The first 9 rows are patterns. Each new row is the sum of 2 different patterns, raised or lowered, with some noise. Before adding, each is slid sideways (what falls off one end comes back at the other), maybe read backwards, and multiplied by a number that may be negative. Names go in the order of the patterns.
Some rows, each with the names of its patterns after it:
[ 3.48 -0.98  0.70 -2.90  0.50 -0.02  0.21 -0.94 -0.25  1.27 -1.76  1.45
 -0.26 -0.05 -1.54 -0.04  1.44 -1.16  0.41  1.11  2.17 -0.14  0.15  1.24
  2.24 -1.01 -0.41 -1.26  1.12 -1.11 -2.84 -0.47  1.01  1.20 -2.35 -0.15
  1.02 -0.96 -2.07  3.16 -1.01 -1.60  0.56 -1.47 -0.30]	V
[-1.00  0.67 -1.44  0.24 -0.36 -1.47 -1.31  0.80  0.24  1.72 -0.22 -1.73
  1.48  2.13  0.32 -0.59  2.01  0.71  0.72  1.01 -1.40 -0.31  0.11 -0.14
  0.31  1.41 -1.74  0.05 -0.53 -0.60  0.03  0.99 -0.98  0.18 -1.48  0.79
  0.63 -0.65  1.12  0.32 -0.14  0.97 -1.98  1.48  0.49]	K
[ 0.07  1.99  0.14  1.25  1.04  0.65  0.54 -1.28 -1.81  0.43 -0.45  0.26
 -2.43 -1.30 -1.60  0.26 -1.28 -2.18  0.25 -1.09 -1.48 -1.81  0.66  1.10
  2.27  1.69 -0.91  3.71 -0.92  1.60  1.04  1.38 -3.77  0.08 -2.01 -0.55
  0.89  2.19  1.08 -2.59  0.66  0.71 -1.67  0.44 -0.73]	B
[-0.77  2.80 -0.95  1.46  0.32 -1.11  1.01  1.03  0.76 -0.41 -0.71  2.83
  1.22  1.40 -1.36  1.16 -0.83  1.26 -1.66  1.39 -0.31 -1.31 -1.72  0.02
 -0.02  1.17 -0.38 -2.02 -1.12 -1.68 -0.16 -1.30 -0.61  0.79  2.06 -0.14
  1.32  1.24 -1.47 -0.66  1.53  1.04  0.36  1.03  1.14]	D
[ 1.34  0.58  1.56  0.53 -0.97  1.41 -0.20 -0.18  0.97  2.15  2.69 -0.08
  0.94  1.86  1.24  0.47  0.44  0.97 -0.30  0.93 -0.89 -1.20  0.07 -1.98
 -0.48 -0.78 -0.30 -0.21  1.49 -2.03  0.84  0.12  1.00  1.52 -1.66 -0.77
 -0.24  1.31  0.74  0.63 -0.06  0.28 -0.48 -0.06 -1.40]	Y
[ 0.61  0.45 -0.56 -0.19  0.68 -2.08  1.26  1.91  0.31  0.33  2.61 -2.91
 -1.01  0.81  2.23  0.34 -1.28 -0.90  1.51 -0.85  1.28  0.57 -0.84  1.60
 -2.05  0.58  0.24 -1.59 -1.58  1.40  0.16 -1.96  0.91 -0.36 -0.65  0.35
 -0.46 -0.28  1.92 -1.45  0.01 -0.33 -1.10 -0.69 -1.64]	R
[ 0.60  0.37 -0.46  0.16  0.10 -1.59 -0.40  0.55  0.18  1.29 -0.32 -0.67
  1.14 -1.62  1.47  0.38 -1.61  2.52 -0.66  1.33 -1.33 -0.87 -0.92  1.60
 -1.23  2.52  0.84  0.64  0.94  1.35 -1.43 -0.31 -1.88  0.04 -3.13 -0.21
 -1.94  0.62 -1.52 -0.43  1.01  0.84 -0.71  0.45 -1.13]	T
[ 2.29  0.51  0.47 -1.32  1.22  1.58  1.17  0.09 -0.65  0.56  1.28  0.04
 -1.51 -1.12  0.71 -1.14  0.75 -0.79 -0.66 -0.66 -0.07 -0.89  0.15 -0.58
  1.05  2.31 -0.49  0.54  1.80  0.92 -1.06 -1.36  0.09  2.85 -0.22  1.92
 -1.28  1.51  0.27 -0.40  2.25 -1.86  0.62 -0.65 -1.48]	X
[-0.41  2.15 -0.60 -2.75  0.75  1.63 -0.78 -1.15 -1.20 -0.31  0.57  1.41
  0.62  0.57 -0.46  0.32 -0.07 -0.78 -0.18  1.08 -0.50 -1.01  1.80 -0.92
  1.57  0.09  1.26  0.03  0.37  0.67  1.32  0.87  0.26 -2.14  2.55  0.96
  0.35 -1.10  0.11 -1.14 -0.70 -0.04 -0.79 -1.03 -2.49]	N

New rows. What belongs after each?
[ 2.00 -0.41  2.16 -0.24  2.19  0.12  2.94  1.62  2.18  3.06  5.52  1.56
  4.20 -0.23  0.60  3.09  3.78 -0.45  4.72  2.63  3.25  4.22  0.48  3.63
  2.25  1.53  4.06  1.83  1.54 -0.59  2.30  1.85  1.51  0.44  1.81  2.15
  0.84  1.25  1.19  1.60  3.67  0.01  1.26  3.00 -0.80]	T N
[ 0.70 -1.93  1.45 -2.36 -1.22 -2.07 -2.38 -1.85 -2.94 -2.44 -1.34 -0.57
 -2.58 -1.34 -1.92 -0.48 -0.42 -3.12 -1.26 -1.46 -0.89 -1.06 -2.02 -1.47
 -0.89 -2.97 -0.53 -4.08 -0.58  0.02 -2.03 -0.76 -3.41  0.51 -1.14 -1.22
 -1.98  1.20 -0.94 -2.40 -1.39 -0.75 -1.71 -0.18 -1.16]	Y T
[ 0.44  0.56  0.59 -1.39 -1.03  0.07  0.85  1.59 -1.65  0.77 -0.64  1.42
 -0.63 -1.19 -0.42  1.02 -1.51 -1.21  0.13  0.06  3.61  2.39 -0.14  2.66
 -1.02  1.27  1.51  1.36 -2.50  0.63 -0.04 -0.89  0.60  1.11  0.96 -1.14
  0.15  1.15 -0.96  0.00 -1.84 -1.80  2.17 -0.15 -0.18]	B Y
[-2.34  0.30  0.39 -3.62  1.72  0.24 -0.31  1.39 -0.80 -5.45 -1.73 -0.69
  1.89 -2.18 -1.29 -0.62  0.35 -0.76 -1.06  0.70 -0.66  1.22 -0.09  3.29
  0.36 -0.47  1.20 -0.49 -2.45 -0.34 -0.88 -0.36 -2.17 -3.65  2.41  1.15
  1.38 -2.16  0.20  2.15  0.40 -1.49 -0.89  2.27  1.30]	V Y
[-3.46  0.81 -0.18 -0.91 -0.36 -0.54  0.65 -0.82  0.78 -0.06  1.22 -0.25
 -1.75 -1.28  0.49  1.21 -1.81 -1.84 -1.02 -1.87  1.95 -0.19 -1.43 -0.04
  0.89 -0.54  0.36  1.52  0.13  2.59 -0.12  0.69  1.84  2.02 -1.88  0.15
  0.81 -1.93  1.04 -1.92 -3.01 -1.21  1.16 -0.42  0.65]	K X
[-2.48 -0.88 -1.86 -2.17 -1.41 -4.89 -0.95 -2.52 -1.45 -2.99 -1.13  1.10
 -0.31 -0.09 -0.72 -1.77 -1.12 -1.59 -3.50 -1.76 -0.94 -2.96 -0.86 -2.86
 -1.14  0.36 -3.21 -2.03 -3.03 -3.07 -0.72 -2.41 -1.84 -1.47 -1.44 -1.77
 -0.55 -1.25 -2.32 -1.76 -1.53 -0.58 -1.87 -0.22  0.11]	D T
[-3.28 -0.19  0.35 -2.18 -1.69  0.23 -1.82  1.74 -2.43 -2.08  1.24 -1.75
 -1.53 -1.35 -1.43 -0.92 -2.22  1.59  0.41 -2.37 -1.14 -1.94 -1.03 -4.30
  1.26 -2.77 -2.44  1.46 -1.31 -1.32 -0.92  0.55  1.46  0.23 -1.41 -0.39
 -2.60  0.19 -0.78 -3.08 -1.69 -0.06 -3.06  1.42 -2.10]	R X
[-2.26  2.39  0.81  4.81  0.16  0.24 -0.80  2.89  2.01 -0.07  3.06 -2.09
  2.31  0.55  2.00  0.38 -0.90  0.13  0.62 -1.15 -2.02  1.77  0.61  0.53
 -0.79  2.18  2.37  3.70  0.93  1.70  5.75  3.27  0.71 -0.32  2.70  2.21
 -0.94  2.30  3.99 -1.46  2.81  1.17  0.23  1.70  1.35]	V Y
[-2.71 -1.41 -1.65 -2.33 -2.81  2.02 -3.00 -2.19 -1.02 -1.87 -3.20  2.20
 -2.16 -2.08 -3.71 -0.92  0.01 -0.75 -0.59 -1.62  1.85  1.22  1.53 -0.60
 -0.61  0.77  2.11 -2.32 -1.05 -0.19 -1.12  0.20 -0.78  0.02 -3.61 -0.19
 -1.53 -1.19 -1.08 -0.77  0.40 -3.23 -1.18 -1.26  3.16]	V N
[ 2.64  4.50  2.90  2.27  1.19  3.01  0.58  0.20  2.69 -0.45 -2.43  2.11
 -0.02 -0.43  5.06  3.37 -0.51 -0.25 -0.63  3.83  1.89 -1.11  3.41 -0.58
  1.57  2.54 -1.04  3.32  0.50  1.51  4.00  2.72  0.01  1.64  3.08  0.13
  2.52  1.76  1.58  1.19  0.76 -0.09  4.02  0.87  3.05]	R T
[ 1.91  2.54  0.46  1.12  0.34 -0.22  3.22 -0.97  2.39  2.85  0.25 -2.22
 -2.25  1.78  0.08 -1.83 -1.81 -0.75  1.99 -0.16  0.93 -2.16  3.31  2.89
  0.38  4.62 -0.79  2.09  1.16 -0.14  0.79  1.05  0.45 -1.87  0.16  1.00
  3.71  1.01 -0.42 -0.84  1.04 -1.87  0.08  1.35  1.48]	Y X
[ 4.59  0.89  2.23  3.78  3.61  2.70  0.72  0.65  1.78  2.71  2.10  1.81
  2.37  1.32  2.05  1.14 -0.30  2.97  3.24  3.59  1.74  1.27  3.84  3.07
  2.69  1.80  3.95  4.43  3.70  1.62  3.04  3.32  0.94  3.93  2.37  1.87
  3.74  0.25  2.46  1.84  2.46  1.70  0.41  1.04  2.63]	Y X
[ 1.45  0.06 -1.55  0.15  0.71 -1.26 -0.97 -1.20  0.91 -0.49 -3.08 -1.49
 -1.06  1.17 -1.77 -0.61  0.76 -2.80 -1.41  1.84 -1.78 -2.56 -0.63 -3.10
 -0.96  1.25 -2.15  0.49 -3.11  0.27 -0.42 -0.26 -0.50  0.35  0.86 -2.21
  2.16  0.52 -0.08 -2.14 -0.84  1.27 -2.41 -0.07  1.17]	V Y
[ 1.43 -2.48 -0.40  0.29 -1.28 -1.96 -1.74 -2.17  0.56 -0.23 -2.54 -2.55
 -1.76 -1.43 -1.91 -2.15 -1.30 -2.79 -0.88 -0.54 -0.06 -1.68  0.22 -2.24
  2.92 -1.38  0.87 -0.48 -0.23 -3.43 -1.25 -1.79 -0.79 -4.16 -0.48 -2.18
 -1.28 -0.78  0.07 -3.24  1.10 -4.80 -0.31 -0.87 -3.16]	K T
[-0.11 -0.91  0.51  1.53  0.07 -1.38 -2.67 -2.57 -0.74 -2.09 -2.75  0.02
 -2.67 -1.19 -1.17 -2.28 -0.20 -0.62 -1.71 -0.65 -0.82  0.26  0.95 -0.89
 -0.45 -0.13  0.26 -1.13 -0.67 -2.27 -0.02 -1.55 -1.40  0.38  0.84 -0.06
 -1.39 -3.27  0.14 -2.70  1.00  1.72  0.02 -1.32  3.77]	K B
[ 1.78  0.41 -0.36  0.22  0.31 -2.00  0.91  1.59  0.01  2.05  1.18  0.76
  2.17 -0.68 -1.20  1.65  2.95  0.68 -0.04  1.17 -0.13  0.25  0.25 -1.78
  1.94 -2.16  0.28 -0.47  0.26 -1.64 -1.19  0.55  2.36 -1.59 -0.25 -1.07
 -1.05 -2.85  2.65 -1.10 -0.43  0.46 -0.85 -1.47  2.32]	D R
[ 1.14  2.37  2.49  0.78 -0.57  2.83  1.60 -1.64  3.04  2.20  2.03  1.83
  1.61  1.99  3.64  0.99  2.88  1.56 -0.46 -0.95  2.41  0.61 -0.11 -0.83
 -0.82  0.06  1.22 -1.87 -0.58 -1.04  2.08 -0.30  0.97  2.27 -0.18  0.08
  1.41  0.26  1.87  1.49  0.97  0.39 -0.04  0.12  1.03]	Y N
[ 1.17  1.54  0.03  0.70  3.44  4.08  2.75  1.09  5.19  0.16  1.50  1.49
 -1.28  3.00  0.88 -0.17  3.81  3.45  0.32  0.28  0.39  4.27 -4.68  2.51
  2.30  1.50 -0.40  7.30  0.01  3.57  4.36  2.19  1.68  1.28  0.54  1.54
  2.11 -0.86  1.57 -0.20  0.28  0.60 -1.13  2.37  1.45]	B R
[-3.05 -0.29 -0.35 -1.45 -1.64 -3.06  1.32 -0.50 -0.86 -2.80 -0.48 -3.41
 -0.92 -2.75 -0.45 -1.10 -3.20 -3.66 -0.99 -2.82  0.36 -1.73 -4.52 -0.89
 -3.66 -0.95 -3.52 -2.85 -1.67  1.21 -2.71  1.20 -0.08 -2.60 -1.77  0.70
 -1.92 -1.60 -2.01 -0.71 -4.54  0.59 -3.94  0.19 -2.59]	D T
[ 2.29  0.41 -2.61  0.07  1.50 -0.22  0.71  0.71  2.87 -0.20  1.19  2.83
  4.94 -1.83  0.72  0.45  2.88  0.15 -1.71  0.47  2.84  2.02 -0.04 -0.07
  3.20 -0.95 -1.56  4.69 -0.34 -1.40  1.35 -0.25  0.16  4.26  0.52  2.64
 -1.38  1.22 -0.09  0.11 -0.60  1.86  2.64 -3.23  1.81]	V N
[-2.88 -1.85 -0.16 -2.58 -5.12 -0.37 -3.61  0.15 -4.14 -2.11 -0.98 -3.35
 -0.47 -0.77 -2.72 -0.90 -3.70 -2.53 -2.09  0.48 -3.90 -3.87 -3.60 -3.93
 -0.77 -2.75 -5.12 -3.24  1.06 -0.80 -4.11 -1.18 -3.22  0.06  0.15 -0.88
 -2.09  0.29 -2.80 -0.34 -3.17 -5.15  0.41 -3.42 -3.22]	K X
[-0.55  1.38  2.21  6.29  1.94  0.36  3.95  1.33  1.59  5.34 -0.51  0.94
  2.85  1.84  0.38  3.92  1.64  1.63 -0.58  0.55  2.76  1.78  0.85  1.23
  2.69  3.53  2.51  1.31  4.53  3.18  2.27  1.96  1.82  3.08  1.11  1.16
  2.33  2.01  0.66  2.74  0.70  0.27  2.74  1.98  3.61]	V K
